The same things were measured in two ways. Each way mixes the same 8 hidden numbers, adds some noise and spreads widely along 5 directions of its own, which tell nothing about the thing.
In the rows, 128 means zero.
Some things both ways: the first way, then the second way.
[126 105 167 175 100 101 160  89 124 186  88 196 143 137 225 151 119 126
  73]
[125 135 157 123  89 138 114  97 143 124 137 145 110 125 115 126 155 183
 150 132  94 123 155 141 122]

[121  95  92 127 157 116 128 137 100 109 153 139 122 182 130 107 124 148
  81]
[152 136 158  63  96 119 195 166  84 104 123 140 114 104  45  90 179 221
  54 138 148  98 188 196 160]

[111 166 117 139 152 132 132 150 162 133 153 111 127  92 109 125 134  99
 122]
[160 119  92  90 159 153 160 103 165 127 104 130 123 135 139 129  82 152
  95 178 123 135 139 157 140]

[ 48 116  95 145 104 155 175 115 126 163 111 129 123 156 110 139  99 100
  88]
[116 142 115  75 122 132 143 105 163 102 106 125 122 120 148 113  92 149
 109 142 127 128 160 140 144]

[ 93  46 123 148 132 136 159 108 148 209 126 126  93 149 126 104 131 152
 119]
[165 149 140  86 118 193 180 129 158 160 147 169 155 158 100 182  89 179
 129 193 107 121 124 166 128]

[157  57  90 130 101 157 193 127 148  90 143 147 127 145 101 125 125 169
  93]
[135  78 142 156 142 142 167 145 119 143 139 139 101 137 155 102 133 139
 150 195 121 170 130 155 148]

[ 85 130 122 131 125 144 156 107 115 126 102 136 179 132 128 158 100 121
 121]
[182 147 141  64 137 192 169 101 179  98 124 130 117 118 105 142  98 204
  69 167  98 160 165 188 128]

[ 85 135 155 182 130 113 111  87 137 175 107 122  95 126 144 101 101 141
 141]
[ 67 136 179 102 105 138  89 137 165 136 224 104  94 119 170 205  97 207
 153 124 129 189 139 180  33]

[117 137 145 156 141 141  98 129 157 197 136 148 105 103 142 133 150 128
 122]
[125 140 164  87  97 142 116  96 133 111 121 146 139 135  85  94 153 123
 162 150 136 104 148 112 101]

[119 162 130 131 139 182 160 142 144 139 128 119 158 172 129 129 124  88
 106]
[135 139 127 109 125 187 142  96 167 108  85  89  96 139 117 100  95 141
 101 145  97 151 143 162 107]

[158  97  81 125 103 120 139 113 190 190 133 145  57  56 144 142 109  74
  88]
[154  60 107  67 174 137 164 106 156  96 139 115 156 152 139 100  95 145
  98 232 140 137 126 156  87]

[ 89  86  99 131 107 148 187 112 144 197 114 152 143 164 147 148  99  96
  84]
[115 143 133 104 102 144 126  84 176  88 134 119 111 125 154 131  96 156
 144 127  94 136 141 138 117]

[114 164 132 159 134 144 127 135 153 212 159 147 147 150 168 142 132  96
  93]
[150 180 167  87  82 184 155  99 117  85 112 149 103 106  70 107 150 161
 126 110 123 115 159 148 157]

[140 105 150 160 137 162 188  92  98  94 110 112 159 117 138 147  77 160
 121]
[190 149 198  70 159 159  75 105 171 135 172 129  96  91  49 149 170 234
  92 157 142 186 200 204  43]

[109 124 115  83 156 133  73 156 109 107 108 166 137 152 109 130 193 124
 107]
[ 53 150 165 108  62  99  70 108 120 111 125 107  76  94 128 101 182 192
 128  64 119 124 191 140  96]

[130 135 103 106 130 123 107 126 170 134 127 115  90 116 101  90 144  88
 132]
[ 70 101  94 137 122 128 141 132 150 136 145  99  94 142 210 163  63 147
 131 134 116 157 104 153 105]

[ 87 136 131 150 153 190 141 155 151 149 158 110 149 124  67 140 154 165
 149]
[148 131 169  99 127 190 144 108 136 111 102 145 117 126 109  88 133  99
 140 165 134 161 145 120 130]

[158 145  99 118 139 170  92 116 160 171 148 113  82  78 108 145 116 101
 126]
[130 131 121 119  82 101 141 106 126 116 109 178 129 127 117 131 138 131
 147 108 116  77 124  93 156]

[121  70 100 160 146 145 183 123 137 158 150 120  94 134 132 127  87 139
  89]
[102  89 142 126 124  93 105 119 162 119 174 117 104 123 171 144 120 186
 138 146 112 161 142 154  80]

[ 86 124 103 112  77 158 125  65 127  78  62 118 141  79  56 154  88 149
 173]
[139 102 164  74 130 139 177 151 145  99 135 149 126 110 144 131 110 141
  84 158 141 177 148 136 129]

[141 125 133 110 122  87 114 140 156  28  86 163 137  92 110 102 162 134
 140]
[ 88  88 104 152 138  65  93 127 168 168 123 118 113 143 184 118 107 138
 160 163 116 140 145 128 103]

[109 139 100 158 128 177 172 142 161 146 165 102 112 188 100  98 103 109
 100]
[141 169 136 128 107 189 193 155 131 158 126 155  85 121 132 177  90 184
 110 129 105 155 139 182 186]

[ 92 144 106 150  90 173 141  79  96 143  98 155 127  84 136 204  79 119
  84]
[123 128 118  72 135 106  82  55 167  86 128 127 127 116 136  87 134 157
 148 157 135 113 176 129 111]

[122  86 149 101 102  74  87 126 168 139  67 211 135 151 150  93 207 132
 129]
[114 130 182 101  85 197 184 161 120 144 130 128 128 150 102 119 134 164
 116 171 106 148 145 167 116]

[111  78 160 157 145 155 183 123 113 158 127 131 137 174 138 109 154 168
 101]
[154 134 127 142 100 169 168 127 118 171  76 165 116 148  96 124 138 140
 125 150  97 109 130 130 168]

Other things, the second way, with their names:
(124): [128 125 166 102 132  92 109 122 156  86 181 126  91  90 135 129 129 165
 143 125 149 173 162 157  99]
(264): [149 139 117 133 115 130 125 104 118 151 101 137  99 134  76  99 161 172
 135 143 115  91 155 158 142]
(280): [ 94  76 148 113 115 117 132 141 150 132 102 104 136 152 143  86 127 113
 119 172 118 147 139 121  74]
(277): [149 121 187 105 128 126  96 101 187  98 162 129 104 104 123 135 137 170
 137 139 113 183 163 145  71]
(172): [140 152 173  85 131 111  99 122 120 100 183 117  70  78  73 126 168 222
 114 114 167 151 186 203  88]
(80): [ 89 155 190  80  84  89  80 115 105  85 182 123  97  90  79  93 191 185
 164 101 173 113 183 155  79]
(333): [107  82 123  76 127 113 176 142 128  81 135  94 138 145 129  94  98 128
 101 172 153 120 119 153  85]
(414): [135 148 157  64 135 183 172 134 117 103 146 147 120 116 115 116 107 127
 133 172 173 155 146 156 141]
(487): [186  87  93 118 168 160 154  77 145 106 103 133 116 140 122 101 112 134
 113 194 115 132 121 148 133]
(441): [167 115 120 113 148 131 138  99 147 109 109 148 122 130 112  99 115  98
 149 167 143 127 127 119 130]
(526): [183 113 141  97 138 142 140  98 167 105  77 133 137 137  76  79 135 109
 110 172 117 126 146 121 107]
(513): [118 151 161 135  77 152 126 111 135 147  96 160 113 131 115 113 154 140
 157 124  94 121 156 111 151]
(66): [168 122 116 111 119  95 139 116 167 136 121 142 116 124  97 149 129 215
  87 140  92 104 156 170 125]
(303): [156  96 100 115 150 110 136 102 160 123 110 145 125 133 140 128 100 121
 124 159 128 126 121 118 120]
(475): [165 111 161 105 162 172 131 108 198 109 183 110 112 130 141 162  84 175
 131 191 108 202 134 185  63]
(296): [169 148 102  53 179 188 156  92 166 134  99 131 132 134 115  96  87 157
 101 218 143 143 175 178 153]
(373): [177 123 160 123 120 181 157 112 132 123 124 156 125 144  76 122 139 129
 147 171 116 131 117 136 118]
(88): [ 74 124 130 161  77 113 104 130 124 181  93 143  95 135 153 141 144 144
 143  95  97 121 137 106 123]
(120): [109 122 139 140  58  75 145 109 140  85 113 176 118 114 157 115 142 135
 164  90  86  95 137  82 185]
(480): [137 113  85 120 120 140 154  90 167 123  79 135 132 154 153 131  80 116
 120 147  92 106 110 108 139]
(241): [147 154 156 112 122 171 110  90 172 102 127 114  83 112 112 138 113 153
 127 114 109 169 146 152  92]
(94): [132 119 122  80 142 122 152 120 132  87 115 124  86  89 147  99 123 176
  71 133 143 156 178 167 156]
(499): [121 153 124  58 127 140 145 130 135 131 148 120 119 123 105 145 107 206
  94 152 150 117 164 194 112]
(142): [147 120 118 101 114  46 111 107 146 112 100 144 126 114  86  86 162 159
 120 126 130  77 170 123 128]
(218): [137 156 187 108 118 129  72 106 128 131 127 147  94 100  69  89 187 135
 164 125 158 144 181 129  98]
(127): [157 139 162  83 157 176 112  96 149 108 142 116 118 130  81  94 126 122
 156 187 161 156 148 157  77]
(169): [194 141 168 117 137 163 129 126 112 171 125 176 103 114  45 120 188 188
 122 170 134 137 174 170 140]
(163): [109 144 202  77 127 103  67 115 134  93 191 130  88  74 111 104 176 177
 159 126 177 175 199 159  78]
(72): [ 74 136 152 190  63 110  98 113 144 141 108 145  61 106 191 141 142 146
 166  59  71 158 146 101 156]
(137): [147 130 123 125 110 138 146 101 151 115  76 152 100 114 136 113 127 141
 106 116  94 132 152 118 171]
(382): [172 119 131  51 151 171 170 122 163 116 145 122 159 153  78 144  85 157
  93 203 143 125 123 174  70]
(428): [154 124 169  99 110 127 137 136 162 120 126 125 131 135  71 128 131 148
 110 144 121 131 139 143  69]
(11): [124 153 140  86 126 103  84 109 159 152 142 125 115 120  92 125 146 202
 130 146 136 117 187 172  87]
(293): [172 126 131 120 133 149 176 136 133 149  90 164 132 143  91 102 125 116
 131 181 127 121 136 131 164]
(36): [122 125 169 116  84 121 142 140 130 126 157 139 121 132  95 138 151 188
 134 136 111 118 143 158  99]
(343): [124 153 122 108 102 174 147  95 154 129  85 133 116 140 131 109 108 147
 128 145  93 121 151 137 157]
(448): [150 117 135  89  87 124 193 125 137  76  97 123 139 141  78  79 135 163
  92 149  98  84 144 152 142]
(111): [126 124 145 111 118  90 121 144 129 173 124 169 121 117 119 119 164 183
 127 157 133 125 185 142 151]
(455): [106 131 114 122 123 117 104 114 113 170 115 146  94 119 134 118 151 177
 132 138 135 119 169 147 143]
(131): [133 146 138  74 121 145 174 140 128  95 151 121 107 116 102 128 105 176
 106 144 151 132 146 188 127]
(413): [152 186 131  65 115 199 138  86 147 148 105 128 127 141  63 106 136 217
 113 181 106  98 188 197 142]
(422): [106  99 119 106 142 150 136 112 154 133 122 113 146 166 154  91  90  98
 168 211 135 137 123 129  99]
(485): [145 141 165 120  63 109 169 148 112  97 119 137  95 108  61 120 170 196
  91  86 100  99 153 163 137]
(182): [162 122 125 127 136 134 140 130 177 175  95 144 127 148 112 136 113 158
 115 174  94 136 147 147 124]

Some of these things the first way, each followed by its name:
[140  75 150 151 147 137 189 110  76 120 128 140 161 187 174 120 131 169
  71]  (264)
[ 94 154 154 147 153 139 128 120 135 165 122 114 140 101 132 132 133 112
 138]  (480)
[152 107 127 127 148 122 151 104 101  78 104 126 157 128 153 131  88 134
 115]  (66)
[140  89 106  77 167 105 126 143 162  99 136 106 149  69  78 113 171 136
 167]  (303)
[123  90 130 110 110  52 112 137 148  62  80 201 131  91 133 110 191 148
 113]  (111)
[125 113 112 151 152 176 180 131 145 142 174  81 142 117  89 129 107 151
 133]  (441)
[166 123 163 140 126 152 124  81 128 129 112 127 163 104 139 138 126 167
 160]  (373)
[ 99 169 143 143 140 155 145 132 124 109 119 127 176 112 120 155 127 125
 123]  (137)
[136  74  93 125 138  99 126 131 143 174 153 159 108 156 155 108 143 130
  82]  (80)
[109 134 176 158 104 103 123 105 149 118  60 173 121 111 155 113 139 129
 129]  (280)
[ 98 132  65 115 104 180 163 155 163 127 144 133 106 124  71 148 132  89
  81]  (296)
[137 106 137 115 112 129 141  94 137 106 102 138 176 116 113 129 145 160
 154]  (127)
[ 84 190 129 178 140 201 138 154 140 177 153 130 118 155 120 150 116 103
  86]  (343)
[126  97  64 117 134 142 151 130 157 155 168 103 103 174 103  96 102 105
 101]  (131)
[107 140 173 141 159  86 114 141 132  65 118 139 200 115 110 102 186 194
 178]  (293)
[ 92 136  89 151  76 182 144  81 148 166 130 112  97 126  85 136  88 124
 118]  (414)
[116  93  79 129 142 140 172 129 144  97 155 102 153 135  83 126  88 152
 135]  (124)
[143 106 153  93 122 113 102 125 150 116  73 165 109 119 131  97 199 110
 122]  (88)
[139 166 155 118 129 127 135 112 151 110 101 132 201 115 143 131 134 104
 155]  (241)
[123 152 157 156 120  96 122 105 120  97  88 162 130 120 173 122 119 121
 100]  (11)
[119 128 123 144 147 157 127 114  94 119 123 134 162 178 141 147  85 146
 111]  (448)
[ 98  98 152 147 102 166 158 109 115 144  82 170 149 162 137 147 140 153
 102]  (513)
